The rows are grouped in 4 different ways at once. Each group adds its own fixed numbers to the row, and there is some noise. The rows also spread widely along 16 directions, which tell nothing about the answers.
In the rows, zero is written as 128.
Some rows, each with its group in each grouping after it:
[ 87 163 115 136 167  72 126 137 150 148 139 102 207 113  98 103 110 119
 152  90 166 136  99 153 105 182  77 114 166 119 137  91 178 118 105 118
 137 123 134 105 125 103 119 118 146  86  97] | sibun (1) j99 (3)
[ 80 130 136 152 160 124 116 126 112 143 115 136 209  94 106 119  96 117
 118 147 143 137 137 114 128 201  58 106 152 110 165 129 208  97 154 159
 123 135 136 144 107 108 151 133 104 132  73] | vesuk (1) j894 (2)
[106  76 146 160 154 138 133  84 145  85 130 137 108 161 147 126 109 116
 121 184 129 152 146  93  98 134 140  88  86 133 110 148 112 149 111 151
 129  98 137 170 124 103 134 107 113 142 108] | Zamo (0) j760 (1)
[162 120 131  82 131  92  97  85 152 120 148 110 102 111 167 101 125 119
 113 161 145 170 115 160 116 120 143 117 113  98 100 144  68 200  93 125
 102 159 158 141 177 142  88  78 122  94 126] | Reto (2) j89 (1)
[ 91 119 146 187 170 110 152 157 133 125 115 116 139 162 109 166 130  96
 139  99 153  83 151 130 135 118 101 101 162 141  81 130 122  73  78 104
 151 127  86  88 126 122 127 128  94 143 130] | Reto (5) j667 (3)
[141 199  94  69  97  92 127 138 115 172  79  31 172 198 156 154 148 176
 179 129  97 144 134 209 117  82 100 129 194 169 133 170  86 112 155 116
 139 134 125  84 180 117 145 106 120  78 120] | vesuk (3) j667 (0)
[118 101 148 117  95 164 132 121 102 166 129  96  88 158 167 117 127 174
  88 176  82 179 169 105 114 118 149 133 160 138 118 158  91 122 169 153
 127 141 187 101 153 146 131 158  66 162  98] | dudi (2) j760 (0)
[183 107 122  88 134 102 101  39 103 126 143 177 106  66 158 148  63 100
 143 209 177 119 133 132 101 127 103 134 148 105 154 137 103 123 123 138
 165 129 124 129 125 154 129  90 132 137 117] | sibun (5) j894 (2)
[119 128 141  75 151 132  94  79 104 160 152 146 137  59 130 114 116 103
  91 166 149 187 102 133 103 150 130 128 146  96 157 114 159 164 185 164
 131 133 151 139 141 145 127 166  84 106  74] | Zamo (4) j99 (1)
[114 118 148 157 112  78  83 158 140 136 107  92  88 162 136 182 143 145
 107 166 144 114 191 172 138 105  51  84 155 127 128 160 157 107 130 124
 151 138  73  84 199 124 146  80 133 187 128] | dudi (3) j89 (2)
[165  95 150 130 119 146 137 114 124 145 130 156 140  81 130 125 107 112
  62 144 184  97 152 144 139 116 100 161 183 115 149 116  95 141 145  93
 146 171 156 112  87 123 143  87 100 130 151] | sibun (4) j760 (2)
[139  59 152 152 141 100 180 125 163 120 183 126 110 133 140 125  72  99
 100 142 150 104 149 101 162 114  99 105 126 140 102  76 104  97 106 108
 137 190 193  96 100 142  86 111  86 145 144] | vesuk (0) j89 (1)
[ 78 113 158 145 176 128 104  68 129 132 143 135 115 123 132 106 129 122
 129 103 148 179  99 108  30 155 193 128 133 107 106 127 135 137  98 144
 147  50 120 136 142 115 147 151 107  91  79] | Reto (4) j760 (1)
[121 158  96  79  91 140 157 124  71 164 131  88 164 116 130 129 103 123
 106 184 111 180 145 152 140 127 171 177 196 171 147 148 112 138 165 153
 127 155 143 147 112 114 138 150 120 110 104] | Zamo (4) j760 (2)
[105 119 155 101 119 115 104  80 116 114 154  95 114 126 144  73  99 142
 114 180 152 198 137 115 117 168 154 134 125 130 136 132  85 196 125 161
 134 127 132 169 146 105 111 130 128 158  97] | Zamo (3) j89 (1)
[149 102 163 103 137  84 140  72 107 143 179 141 150 119 144 116  62  96
 174 136 174  91 118 103 105 147 118 158 154 132 128  82  89  65  98 127
 181 146 110  99  76 147  97 130  96 131  95] | dudi (1) j760 (1)
[114 115 163 115 124  89 138 121 137 140 174 121 128 120 131 102  88 117
 133 114 168 132 126 119 116 153 141 152 167 130 115  79  99 117  97 115
 161 146 136  88 112 135  99 132 121 135 109] | Zamo (1) j760 (0)
[101 137 131  98 105 105 127 127  52 124 148 102 102 168 130 179 119 121
 156 146 153 141 156 160 127  95 148 161 195 168 150 130  97 137 164 107
 183 120  63 111 119 137 157 155 125 180 150] | dudi (3) j99 (1)
[124 119 130  95 114 134 157  83  72 166 159 121 169 107 137  89  75 165
  98 125 148 175 124 126 135 149  94 161 202 125 172  99 104 114 191 120
 142 167 220 109 109 129 137 167  79 137 141] | Reto (4) j760 (1)
[115 179 111 120 123  97 132  98  52 113 120 118 137 120 119 161 111 127
 133 131 156 170 158 168 121 127 158 165 208 129 127 184 103 131 113 101
 141 103  85 151 140  93 174 112 142 129 152] | vesuk (0) j89 (1)
[129 125 126 106 153  70 111 107 125 103 160 153 129 103 127 159 101  75
 139 169 142 139 120 146 128 139  97 101 114 111 134 118 178 144 138 145
 134 150 115 144 137 156 114 104 131 120 101] | vesuk (1) j89 (0)
[120 118  78  50 133 145 110 108  60 134 148 156 134 127 161 150 110  99
 174 137  95 176 100 128  94 132 141 138 138 112 135 122 140 145 186 120
 109 151 162 137 115 196 146 151 114 112 115] | dudi (1) j667 (1)
[ 93 130 122  90 140 116 132 123  47  95 158 145  86 131 130 192 110  90
 163 141 144 160 136 139 154 114 169 144 171 143 109 122  90 160 148 105
 158 139  88 124 127 181 140 180 112 181 152] | vesuk (5) j894 (0)
[144 153 176 130 123 183 119 158 134 161  82 112 169  75 119 114 121 114
  80 187 184  92 165 122 178 155 109 123 176 138 127 130  54 165 151 114
 151 188  91 114  98  99 101 142  62 161  89] | sibun (4) j760 (0)
[152 144  77 109 149 169 119 146 137 123  86 134 136 123 147 159 161  79
 143 132 114 115 117 156  80 100 183 132 135 125  89 175 101 178 113  91
 102 121 115 145 121 137 140  79 130  58 117] | sibun (3) j760 (3)
[ 74 155 168 128 149 126 129 114  83 151 127  95 157 106 113 104 105 172
 101 136 137 197 148 108 170 198  96 105 180 107 120 128  99 127 155 142
 129 142 152 121 156 122 121 197  61 187  97] | vesuk (0) j760 (0)
[131 120 124 109 117 118 118 152  96 139 133 135 131 110 144 143 138  92
 100 103 121 145 142 156 144 121 142 159 157  93  83 160 123 118 107 102
  84 175 123 125 140 160 133  88 104 106 123] | vesuk (0) j760 (1)
[ 99  98 114 133 146  86 152 123  55 124 183 170  91 112 127 161  88  64
 134 106 126 138 144 122 112 127 157 169 172 111  93 130 168  62  93 117
 129 131 109 122 115 179 134 121 132 153 134] | Reto (3) j667 (3)
[126 155 166  96 146  71 106  89 166 186 162  66 114  66 120 113 107 131
  94 173 145 180 113 142 119 146 133  97 146 122 117  96 122 125 120 177
 168 137 125  83 188 130  68 183  83 122  49] | vesuk (4) j760 (3)
[134  94 146 129 180 107 115  58 127  85 136 162 145 146 139 148  93 113
 172 144 170  98 112 109 100 144  62  89 108 112 138 114  97 126 131 113
 179 110 116 135  94 134 131 116  98 154 127] | vesuk (1) j760 (3)
[118 162 138 132 143  69  94 140 170 152 126 122 115 100 121 160 150 106
 129  95 162 126 122 185  77 108 139 113 177 100 102 132 164 127  85 106
 146 106  88  68 189 125 132  95 142  74 108] | Reto (1) j894 (0)
[125 132 160 121 123  30 123  93 101 126 161  98 132 135 113 178 110 113
 115 184 153 140 155 180 164 110  58 103 150 129 158 123 152 105 148 157
 168 154  73 117 161 120 125 127 111 168 124] | dudi (1) j667 (1)
[ 80 148 154 150 156 152  78 170 193 149 128 116  93  67 110 122 150 105
  78 148 171 169 127 133  84 159 197 100 138 122 113 104 154 222 116 123
 139 102 109 101 158 121 112 152 129 114  69] | sibun (2) j760 (0)
[ 53 142 137 112 139 141  59 178 132 131  95  74 170 154 134  89 162 149
 141 124 139 184 117 139 144 196  82  87 112 114 118 128 133 208 154 131
  94 152 112 132 170 134 124 141 121 148  84] | sibun (5) j99 (1)
[ 94 158 131 173 152 200 160 188 136 160  72 114 165 121 104 176 149  91
 108 151 114  97 160 112 116 124 166 100 179 165 106 155 150 108 148 125
 137 123 101 108  99  98 137 175  59 105  72] | Reto (1) j760 (0)
[121 116 129 138 134 139 136 105 130 116 112 101 137 159 138 133 108 133
 136 174 134 126 150 119 106 132 133 122 140 161 136 151  92 139 126 130
 151 109 125 145 110 100 144 114 114 138 114] | vesuk (3) j760 (2)
[ 82 105 140 102 126  78 149 146 104 138 181  87 182 174 126 112 118 108
 148  87 117 150 102 142 129 154 127 167 146 151 130  87 157 107 125 148
 130 147 134 124  92 154 124 132 123  99  99] | vesuk (1) j760 (2)
[117  81 120 168 149 155 177 151 140 111 145 153 112 126 128 161  87  58
 123 154 136  84 156  77 121 114 158 115 139 155  91 113 122 103 104  93
 135 161 143 117  66 125 115 131  92 138 125] | vesuk (1) j99 (1)
[178 115 128  88 145 150  98  62 148 157 108 139 167  93 163  98  87 132
 141 196 146 119 109 112  94 151  65 101 116 111 159 128 108 124 160 157
 149 137 170 119 119 143 109 113  86 106  69] | sibun (5) j760 (3)
[150  90 140  94 128 120 130  80  93 131 147 154 109 143 164 151 123  96
 131 164  92 138 130 127  90  95 148 145 128 120 118 164 138  97 150 170
 128 107 134 149 115 166 141 104  83  96  88] | vesuk (0) j99 (0)
[140 131  56 117 155 167 164  70  59 115  92 168 171 138 155 163  80 112
 167 178 102 131 139 108  94 126 111 125 154 133 144 184 135  86 164 118
 109 117 179 174  99 117 172 112 103 102 128] | Zamo (3) j760 (1)

New rows, each followed by its group in each grouping:
[ 93 165 129 129 143 158  81 127 159 171  64  60 147 153 135 129 146 190
 143 176 134 155 144 129  94 153  87  59 162 150 139 153 108 147 160 144
 152  97 134  88 185  98 143 169  94 140  74] | dudi (5) j99 (2)
[ 79 134 145 127 148  66 111 113  74 125 151 111 128 138 128 138 122 105
 151 111 144 167 130 138 121 158 140 143 148 115  90 139 140 102  85 140
 128 117  72 135 159 144 128 128 130 134 101] | sibun (5) j89 (1)
[106 149 151 117 171 156 114 109  97 113  99 128 182 142 122 147 137 119
 146 149 152 127 124 135 128 151 106 110 144 141 152 143 107 168 176 139
 150 110 102 160  97 121 149 148  73 124  99] | vesuk (2) j89 (0)
[117 147 161 109 147 100 105 106 165 133 117  65 154 140 124 142 118 144
 128 214 159 149 132 153 157 136  74  52 112 157 156 110 114 165 166 168
 169 132  95 123 163  92  97 159  90 149  81] | Zamo (0) j760 (1)
[ 75 136 160  98 136  65 122 139  55 123 161  82 146 163 121 151 134  92
 155 130 133 159 128 155 171 152 133 147 136 143 113 119 129 126 127 153
 138 149  32 147 133 155 112 154 107 162  97] | sibun (3) j760 (1)
[115 106 106 102 156 115 130  64  68 137 142 166 148  95 146 123  90 136
 115 148 104 185 128 106 120 171  71 113 157  71 131 152 157  98 159 145
  90 144 211 152 145 156 145 136  89 137 114] | Zamo (1) j99 (2)
[133  82 173 118 125 128  88 131 178 148 123 125 170 142 153  80 105 132
 142 132 183  73 125 110 108 163  48 119 130 124 141  90 100 117 118 120
 155 154 128  91  91 126 106  85 106 135  86] | Zamo (1) j99 (2)
[ 96 167 112 128 121 136 114 162 152 112 109  88 141 131 112 123 130 167
 114 156 165 171 145 162 154 154  99  84 169 137 148 114  90 241 166  82
 136 162 159 108 163  96 133 140 143 165 157] | dudi (1) j760 (0)
[ 92 154 158 138 121 147 116 141 153 163  82  45 166 178 147  66 148 190
 135 105 116 162 143 114 104 164 137 119 161 142  85 165  64 128  97 139
 116 120 155 104 165  95 123 130  87 106  73] | vesuk (5) j89 (0)
[129 122 155 101 137  66 124  70  65 157 151 125 129 126 143 138 106 142
 138 116 134 141 135 130 121 135  74 138 183  91 111 139 106  53 124 132
 157 130 114  95 144 153 122 138  80 159 116] | sibun (1) j99 (3)
[ 56 100 147 184 134 141 169 168 108 125 109  84 167 231 126 137 146 154
 132 104 103 131 157 121 136 132  92 116 150 170 121 135 146  91 153 133
 131 119 145 111 114 114 164 138  92 145 121] | sibun (5) j760 (0)
[148 109 158  65 142 122  83  74  99 158 114 128 162 140 164 137 142 152
 130 132 129 138 108 155 121 122  30 105 131  88 167 134 128 116 211 145
 139 141 149 113 154 163 142 126  47 122 101] | Zamo (3) j760 (1)
[152 143 145 128 132 134 125  87 131 152 108 137 157 110 137 107 115 128
 128 138 143 119 138 124  77 138 136 145 175 110 122 158  93 115 108 129
 139 115 138 123 116 106 142  98 101  91  95] | dudi (1) j667 (0)
[ 92 152  81 108 178 116 125 125 123 173 117 122 219 101 131  92  82 141
 171  93 140 151  93 122 108 203  59 108 165 107 123  88 156  91 127 104
 101 151 200 101 131 144 126 130 127  85  94] | sibun (4) j667 (2)
[126 183  85 111 175  86 122  96 102 114 105 124 209 107 111 130 116 125
 146 112 152 149 109 178 130 164  56 113 164  98 148 157 150 151 135 113
 108 133 148 163 148 107 151  83 135  87 135] | vesuk (3) j89 (3)
[144  82 133 123 148  89 128  83 122 130 141 155 100 147 172 142 109 127
 145 123 109 126 135 109  99 120  81 100 126  87  82 140 119  73 110 116
 119 143 171 102 156 172 120  87  94 124 123] | sibun (1) j89 (0)
[116 105 125 163 146 106 134 139 144 120 117 144 140 146 137 142 142  81
 116 134 106 123 141 139 106 123 129 122 116 111  82 170 181  96  81 150
  85 130 134 143 151 132 136  58 124  74  90] | Zamo (5) j760 (0)
[ 63 101 115 149 170 106 165 153  49 112 159 154 130 131 112 189 100  78
 118 147 118 141 164 110 188 153  91 114 160 127 102 128 172  78 136 128
 105 164 123 144 115 165 131 161  94 189 133] | Zamo (2) j99 (2)
[119 169 112  97 130 157 125 140  75 150 105 120 172  99 117 144 158 108
  94 129 112 171 127 171 133 130 156 154 185 116 130 176 138 163 162 138
 104 131 116 154 128 127 153 135  97  90 106] | Reto (0) j760 (3)
[ 64 137  68 154 149 142 146 199 128 129  97 106 170 185 119 172 136 129
 170 104 111 128 142 151 112 126 113 100 168 167 122 126 176 120 139  92
 113 117 140 103 125 121 174 117 154 107 138] | dudi (0) j894 (2)
[153 119 160 164 187  72 140  81 144 117 117 135 135 141 114 210 152 101
 109 136 165  80 139 177 135  71  57  72 142 108 115 137 117  98 121 110
 160 128  95 108 160 110 144 102  67 114 152] | dudi (4) j760 (1)
[ 99 111 117 116 148 129 153  96 104 121 142 106 153 156 132 142 123 109
 110 200  85 182 127 131 120 130 148 117 114 156 146 148 161 145 161 197
 113 109 156 188 119 123 135 142 102  99  82] | Zamo (2) j760 (2)
[100 145  97 151 136 175 130 104 138 155 101 108 137 116 136  96  62 154
 159 191 145 152 155  67  59 180 169 114 174 172 133 140 108 115 106 138
 157  88 166 114 118  88 137 159 138 135  72] | dudi (5) j89 (2)
[104 113 147 100 120  78 123 156 121 146 163  79 142 186 137 143 126  92
 172 148 112 122 125 145 128 119 132 131 120 173 108 105 152  89 118 177
 159 133  54 111 114 160  95 125 123 123  60] | dudi (0) j89 (3)
[113 109 140 168 209 103  99  94 174  96  96 163 116 145 143 168 138 108
 158 143 137 116 125 116  87 142  86  35  82  84  70 153 140 109  80 130
 119  83 108 132 180 131 127  90 103 114  90] | Zamo (0) j760 (0)
[106  76  91 138 103 133 146 176  88 125 145 139  84 160 153 183 122  63
 115 176  75 135 172 127 128  78 167 139 125 151  89 156 180  93 132 136
  96 173 112 133 124 165 142  98 132 136 116] | dudi (4) j894 (1)
[161 127 148 122 142  86 150  65  96 124 150 171 133  89 126 161  76  96
 122 167 184 103 145 143 137 119  94 145 182 119 148 125 113  92 126 126
 176 136 124 116 114 130 132 114 102 138 132] | Zamo (5) j760 (0)
[116  75 166 127 171 113 151  68  76  96 182 184 118  89 115 169 111  48
  95 166 142 138 124 113 138 124 140 132 117 106 141 110 156 142 159 161
 144 135 110 177  80 154 133 155  70 143 119] | sibun (1) j894 (1)
[120 127 148 144 127 136 114 176 161 144 110 121 140 113 129 120 120 118
 112 124 182  97 148 138 138 141 104 124 165 130 106 102  93 148 113  78
 143 173 113  81 122 122 113 102 121 142 121] | sibun (4) j760 (0)
[127 117 149 152 151 115 111 107 139 120 133 148 138 100 114 125 114 127
 100 128 196 113 144 147 114 150  88 129 172 105 155 117 120 160 123  98
 154 123 134 117 122 110 155  93 126 145 148] | dudi (3) j760 (2)
[ 79 167  65 119 108 113 153 167  66 142 139 100 157 108 111 139  97 138
 107 139 119 205 157 165 161 161 135 152 210 140 138 138 162 147 146 106
  94 158 170 132 143 121 155 133 169 137 147] | sibun (0) j760 (2)
[137 132 153 104 151  60 135  93 115 138 159 102 101 131 127 190 136 120
 119 138 154 131 134 185 147  82 118 115 178 129 117 116  82 131 117 120
 167 135 103  91 165 149 120 141  92 135 152] | dudi (2) j894 (2)
[123 169  91 135 153 156 152 164 153 149  83  98 196 113 122 109 127 119
 121 101 145 121 131 144 131 143 121 118 179 131 104 143 104 150 107  75
  89 166 179 122 132  87 127 100 109  67 129] | Zamo (3) j89 (1)
[105 104  89 127  83 144  99 170  76 116 116 144  60 158 165 189 115  96
 142 174 118 133 186 130  95  97 167 153 150 146 110 182 154 104 130 100
 130 129  64 115 141 148 164  89 163 177 125] | Zamo (3) j760 (1)
[ 95 140 158 105 162 121 101 101 114 140 128 112 155 111 114 129 127 121
 125 147 162 153 119 145 117 159 115 117 153 128 156 115 129 162 156 153
 158 103  97 139 131 125 138 160 102 136  91] | Zamo (3) j667 (2)
[116 124 126  90 126  59  71 102 162 108 153 102 100 143 164  88 106 157
 170 143 153 183 109 143  98 163 101  92 104 104 107 105  98 192  98 115
 130 139 145 111 190 148  95  84 178 137 117] | sibun (1) j89 (0)
[ 91 110 139 111 161 116 142 113  86 131 161 122 124 139 128 133 124 115
 135  86 125 159 113 117 128 139 131 136 163 117  94 115 102 117 126 118
 135 134 154 110 127 170 125 173  76 140 127] | vesuk (5) j99 (3)
[125 137 110 128  95 118 149 142  89 124 124 114 105 150 133 191 103 116
 118 201 115 141 184 153 139  88 137 130 175 175 142 165 147 111 166 138
 154 130 104 126 127 118 154 117 129 150 124] | vesuk (0) j89 (0)
[122 126 106  72 104 179  65 135 106 155  96 137 131 123 180  96 130 135
 153 122 121 157 124 107  69 153 146 149 153  97 102 164  97 145 136  99
  99 142 138 114 135 152 138 109 116 111  86] | Zamo (1) j99 (1)
[ 94 132 100 165 173 136 133 160 149  99  87 126 153 141 104 201 129  78
 126 199 146 103 156 150 148 114  85  56 122 163 131 136 166 154 147 123
 134 136  84 148 125  99 147 115 131 138 123] | Zamo (4) j667 (2)
[ 98  91 148 168 158 162 138 123 121  91 131 161 148 115 114 113 113 100
  93 131 152 129 142  89 124 168 119 124 130 107 124 133 122 160 127 113
 126 138 145 161  77 113 143 121  98 156 126] | vesuk (1) j760 (3)
[133 126 107 102 146  73 158  99 106 149 149 131 205 148 131 141  98 118
 144 129 100 139 107 171 124 124  45 124 146 126 168 116 210  67 177 165
 117 140 192 130 119 150 148  95 108  64 105] | vesuk (0) j667 (0)
[ 99 166  96 163 133 143 146 137 120 136  79  95 129 163 117 186 115 131
 142 175 142 116 174 137  85  94 144 108 191 193 127 169 127  93 128 114
 182  80  74 107 129  64 163 135 138 134 115] | Zamo (4) j89 (3)
[ 68 140  79 169 110 162 138 193 104 129 100 112 109 168 135 151 106 138
 143 124 136 137 182 114  89 124 163 144 199 174 105 160 134 105 105  73
 139 106 118  95 119  99 164 116 170 161 137] | Zamo (2) j89 (3)
[127  85 120 139 115 124 141 121 133 133 136 106  66 170 160 193 117 110
 109 218  97 136 170 131 106  58 140  94 114 170 128 144 144 107 157 149
 153 124 126 107 141 136 133 125 104 146 116] | sibun (2) j667 (1)
[106 137 156 147 130  75  98 183 203 164 152 120 130 103 107 140 142  87
  92 112 190 101 127 190  85 113 124 137 168 136 148  86 216 133 108 125
 160 112  97  65 143 114 123  79 155  70  85] | Zamo (2) j99 (0)
[130 115 110  85 148 118 161  79  93 144 130 109 142 174 155 176  64 147
 193 188 123 121 134 115 132 108  76  90 160 180 149  98  84  65 175 133
 187 122 147  93 106 150 124 179  84 161 122] | Zamo (0) j667 (2)
[138 102 124 124 118 174 140 114 129 146 150 156 128 103 132 129  86  94
 117 157 172 110 129 114  63 111 183 172 171 164 168  94 127 141 160 109
 181 115 146 108  58 119 153 133 123 104 110] | dudi (4) j760 (1)
[ 91 166 113 131 113 167  69 156 131 157  47  76 149 142 146 115 140 203
 121 150 142 170 166 139 122 170  76  90 177 119 122 181  94 152 139 105
 116 131 136  94 198  97 157 126 123 163 108] | Zamo (5) j760 (2)
[ 45 126 166 149 148  93 112 149  89 136 135 104 202 131  96 105 144 127
  88 105 128 178 137 138 164 208  67 125 147  94 134 134 199 118 140 172
  97 144 113 160 140 118 145 139 101 147  81] | Zamo (1) j760 (2)
[104 123 136  83 143  69 134 111 148 153 185  82 141 109 118 119 117 119
 110 139 139 188  94 174 146 132 118 118 146 133 145  72 150 165 143 163
 135 153 178 106 164 153 101 157 116  94 108] | Zamo (5) j894 (2)
[115  80 153  94 120 112 126 108 145 121 167 111  83 172 165 118 115 104
 154 165 105 151 122 103  91 113 180 121  95 150  91 108  89 149 112 157
 146 127 125 123 124 162  94 132 115 128  84] | Zamo (1) j667 (0)
